The rows of a group lie close to one hidden flat surface of 7 dimensions, which may be shifted away from zero. Surfaces can cross.
Known rows, each followed by its group:
[ -9   2 -11  -6   7  -6  -2   7  -4  12]  Z_882
[  8  26 -25   0  10  -5  -1  -9   5  12]  Z_882
[ 2 12 -4 -7  9 -7  5  6  3  9]  Z_158
[-13   8 -16 -16 -17  -6   4 -23  -4  -1]  Z_882
[ -9 -12   9  -2 -14  -4 -16   9  -7 -16]  Z_715
[ 14  21 -20  -5   9  -1  12 -15   0   6]  Z_882
[ -3   0  -8   2  -9  11   6 -10  11 -11]  Z_333
[ 12   5  11 -17  16   3  21  -9   0 -11]  Z_715
[  7   4  18   9 -11 -31  -2  25   3  10]  Z_158
[ -7 -13   2   7 -16  -8  -9   5 -11  10]  Z_158
[  0   2  -2  -1 -10   3   2   0   5   1]  Z_882
[  1   9  -8   9  36   3 -12  -5   1 -12]  Z_715
[ -8 -11   5 -14  13 -31   6  28 -22  20]  Z_158
[ 12   5  -8  10 -17  15  15  -1  22  -1]  Z_333
[  7  -4  19  -8   6  -7   0  -4 -17   0]  Z_158
[  9  -2   5 -11   9   0  10   2  -7  -8]  Z_715
[-13   0  -2 -23 -17  -1  12   5  12 -20]  Z_333
[-7 -7 13 -5 -6 16  8  8 14 10]  Z_158
[  1  -4 -18  -3  -3  13  10  -7   2  -7]  Z_333
[ -7   4   6  -6   6  12 -14 -24  -3 -16]  Z_715
[ 6 -6 -2  2 -7 -3  5  2 -6  1]  Z_158
[-16  -1  13  16 -13 -12  -6   1  15   1]  Z_333
[ 23   5 -21   8  -8   2 -13  20 -11  20]  Z_715
[ 31  12   0  13  20  34  10 -21   9  14]  Z_333
[-21  -1 -16 -27  22  -3  -1  -1  -6 -36]  Z_158
[ -1  26 -15  -2  -1  19  -5 -16  29 -17]  Z_158
[ 12 -10   8 -16  -5 -10   3 -11 -34  -3]  Z_882
[ 10   7   1   8  11  -1 -12  19   3   5]  Z_882
[  3  -9   0 -19  13   3  26  -6  -7 -10]  Z_882
[15  1 -3  5 -6 -6 14 14  7 -1]  Z_882
[  4  -9  17  26  -4   5  -6 -17   5 -13]  Z_333
[ -2   6  11  11 -14   0  20 -11  31  -7]  Z_715
[-4  1 -8  7 14  0  6 -8  2  1]  Z_715
[ 19   5 -11   3   5  -6  10  -7 -20  32]  Z_158
[-17   5  -5   0 -10  -1  -2 -20   2  13]  Z_715
[  8  18  12  -2 -13   7  -7  -7  16 -10]  Z_715
[ 14  -3  -7 -14  25   8 -10 -12 -34  -3]  Z_333
[  2   7  -4   1   2   3 -11  -3  -8  18]  Z_882
[ 15   1  -4   3   6  13  -1 -11  -7  -1]  Z_333
[ 16   2  18  13 -24  -9  -2  11   9  -6]  Z_333

New rows. What belongs after each?
[-17  -7   8 -11   3  11  -2   2  -2  19]  Z_158
[-18   4  -5  -2   7  -6  -3 -13  -1   7]  Z_715
[  0   8   3   5 -21 -16   2  17  14  12]  Z_715
[-13   6   1 -17  13  -3  -3   4   2  -9]  Z_158
[  0  -3 -11   7 -15  22   5  -8  10   8]  Z_158
[13  6 -4 -3 14 -2  2  8 -4  1]  Z_715
[ 19  -1   2   4  -9   1  -7  -1 -12  -9]  Z_333
[ 14 -18  -3   1 -23  11   7   1 -13   0]  Z_715
[ 16  -8  -9 -10   6  -2  -9   2 -32  -6]  Z_333
[  3  -5  20 -16  23   5   0  -8 -14 -14]  Z_333
[ 14 -13  12   4 -10   0  13   5  -5   2]  Z_158
[-13  10  13   1  -2  10   3 -16  26  -4]  Z_333
[ 11   7   2   3   5  17   5 -12   9  -1]  Z_333
[-1 -5  7 10 -6 -2  5  3  9 -2]  Z_333
[ 20   6 -26   9  -8   7  15 -10   3  -4]  Z_158
[ -7   4   8  -6  11  -7  -5   1   1 -11]  Z_715
[-4  1 -3  0 -1  0  0 -7  0  2]  Z_715
[14 -1 -5 -4 -6  7  4 -2 -9  6]  Z_715
[  3  11  -6   6 -10 -22   2  20  17 -13]  Z_158
[ 4 -4 -8  5  0  3  9 -4 -1  5]  Z_715
[  8 -13 -12   3   6   4   8   6 -12   3]  Z_333
[ -2 -10  -1  10  -2   1  -1   3   1  -9]  Z_715
[10  5  0  1  0 11  9 -3 10 -3]  Z_882
[-19   2 -28  24   2   3 -17 -23  -2  18]  Z_333
[ -3  20  -6 -15 -20  -9  14 -13   4  35]  Z_715
[  0  13   9   1  22  17  -5 -23   6   9]  Z_333
[17  6 13 -1 11  3  9 10  3 15]  Z_333
[-19  -2  -6 -20  34   3   8   7   3 -10]  Z_882
[ 15  12  13  -2  -6   0 -11  -5  -2  -4]  Z_333
[  8  -4 -10  -6   1 -16   6  24 -15  17]  Z_715
[-10  -3 -10   2   1   0   4   0   3   8]  Z_333
[ -7 -19 -21  15  19   0  10   5 -12  22]  Z_333
[ -6  -6   3  -3  14  -3  43 -18   9   1]  Z_715
[  9   3   4 -10   4  -9   7  14  -4   1]  Z_715
[ -3 -14  18  -3 -19   8 -15  -3 -12   1]  Z_882
[-1  2  3 -7  4 -8 -2  2 -3 -5]  Z_158
[ -5  -2  32   9  27   5  -1 -15   4   1]  Z_333
[ 12  -2  22  21 -21 -12  -1  13  12  -2]  Z_333
[  5  12   7  17  -5  -1 -18 -13   3   9]  Z_333
[16 -1 -4 -2 -4 -4 26  8  0 13]  Z_715
[-20  -6  -8  -6  -7  -7  -6   9  -4  15]  Z_882
[ 10   6  -2 -14  10  -3  -1   7 -12   3]  Z_715
[ 10   2   4   6 -17  -5   3  12   8   1]  Z_333
[-15   8  -3 -14  -2 -22   9   2  -3  24]  Z_715
[ 26  25  -2   1  14   0  -3   0  12 -28]  Z_882
[-11  -3   1  13  -4   9  13  -6  23   0]  Z_333
[ 12  15 -13  -8  18 -20  -9   2 -20   4]  Z_882
[ 11   2  30  15 -14  -4  -1   2  16  -9]  Z_333
[ 0 -3  1 -5 -2  1  1  0 -5  3]  Z_882
[  0  10 -12  -6   0  -9  -3  -5  -7   5]  Z_882
[ 25  -7 -20   5 -11   5   4   9 -14   0]  Z_333
[-12   1  21   9   6  -9   6  10  18  17]  Z_333
[ 17  12  -4  -7  -6  -6   3 -13  -6 -13]  Z_882
[ 3 -1  0  3 -8  7  2 -9  3 -3]  Z_715
[-19  -7   2   4  14  13  -2 -35   2 -20]  Z_715
[ -9 -15   9  16   5   9  14  -8  15  -8]  Z_333
[ 18   8  11  12   6  -1 -11  -1  -5  16]  Z_333
[ -8  10 -10 -13   7 -17  -6   8   0 -18]  Z_882
[ -4  -6  21  10  23   4   1 -10   1   3]  Z_333
[ -2   8   5 -10   9   0  -1  -3  -2   9]  Z_158
[ 3 10 -7 -3 18 17  7 -7 12  5]  Z_882
[ 21  11   3  15   4   9 -16   6   1  16]  Z_882
[-27  -8  -1   0 -17 -11  -9  -6   4 -19]  Z_333
[  0   3  -8  -5 -14  -2   7 -10  -1   5]  Z_882
[-3 -4 -3 14 -9 -6 -8 -2 -1  1]  Z_333
[ 11   9   6   5  -5  -3  -6 -11  -5   7]  Z_158
[ 4  3  6  9  4  3 -6 -9  0  3]  Z_333
[ -4 -14   0  27 -13 -11   9  14  11  10]  Z_333
[ 13  13   6  12 -20  19 -12 -13  19 -12]  Z_715
[  3  20  -1  16   7   4 -37  16  13   7]  Z_882
[16  7  5 -9 -8  5  1  2 -1 -3]  Z_715
[ 11  10 -18   3  -2 -11  12   8   9 -13]  Z_158
[ -3 -10  14 -12   5  -1  30  35  12  22]  Z_158
[-18 -12  -1  -9  -1   5   4  14   2  12]  Z_158
[ -1  -9  -8  25  -5  11 -15  -4   5 -10]  Z_715
[  2 -18 -17   9 -14  -3   3  -1 -19   8]  Z_158
[ 35  18  17   3 -11  -1 -24 -12  -9 -30]  Z_882
[-15  -9   5  -1 -12   7  -4   8  10  -7]  Z_158
[  9   2   1  -3 -24   0  13 -10   6 -15]  Z_882
[ 16  21 -24   2   4  -2   0 -18   0  -9]  Z_158
[  7  10   3  -2  13   8 -12  -1   3  -6]  Z_882
[-12 -12  11   2   4  -6 -16  32   0   0]  Z_882
[  7  -2  -1  -7   1  -1  21   5   8 -16]  Z_882
[  6 -10  28  -9   1  13  10  -2  -2   4]  Z_158
[  6  -1  -8   4  -4   7 -10  -3  -6   2]  Z_715
[-17   9 -12   0  -1  26   9  -8  33   5]  Z_882
[  8   6 -11   8  -9  -8 -11 -16 -11 -11]  Z_158
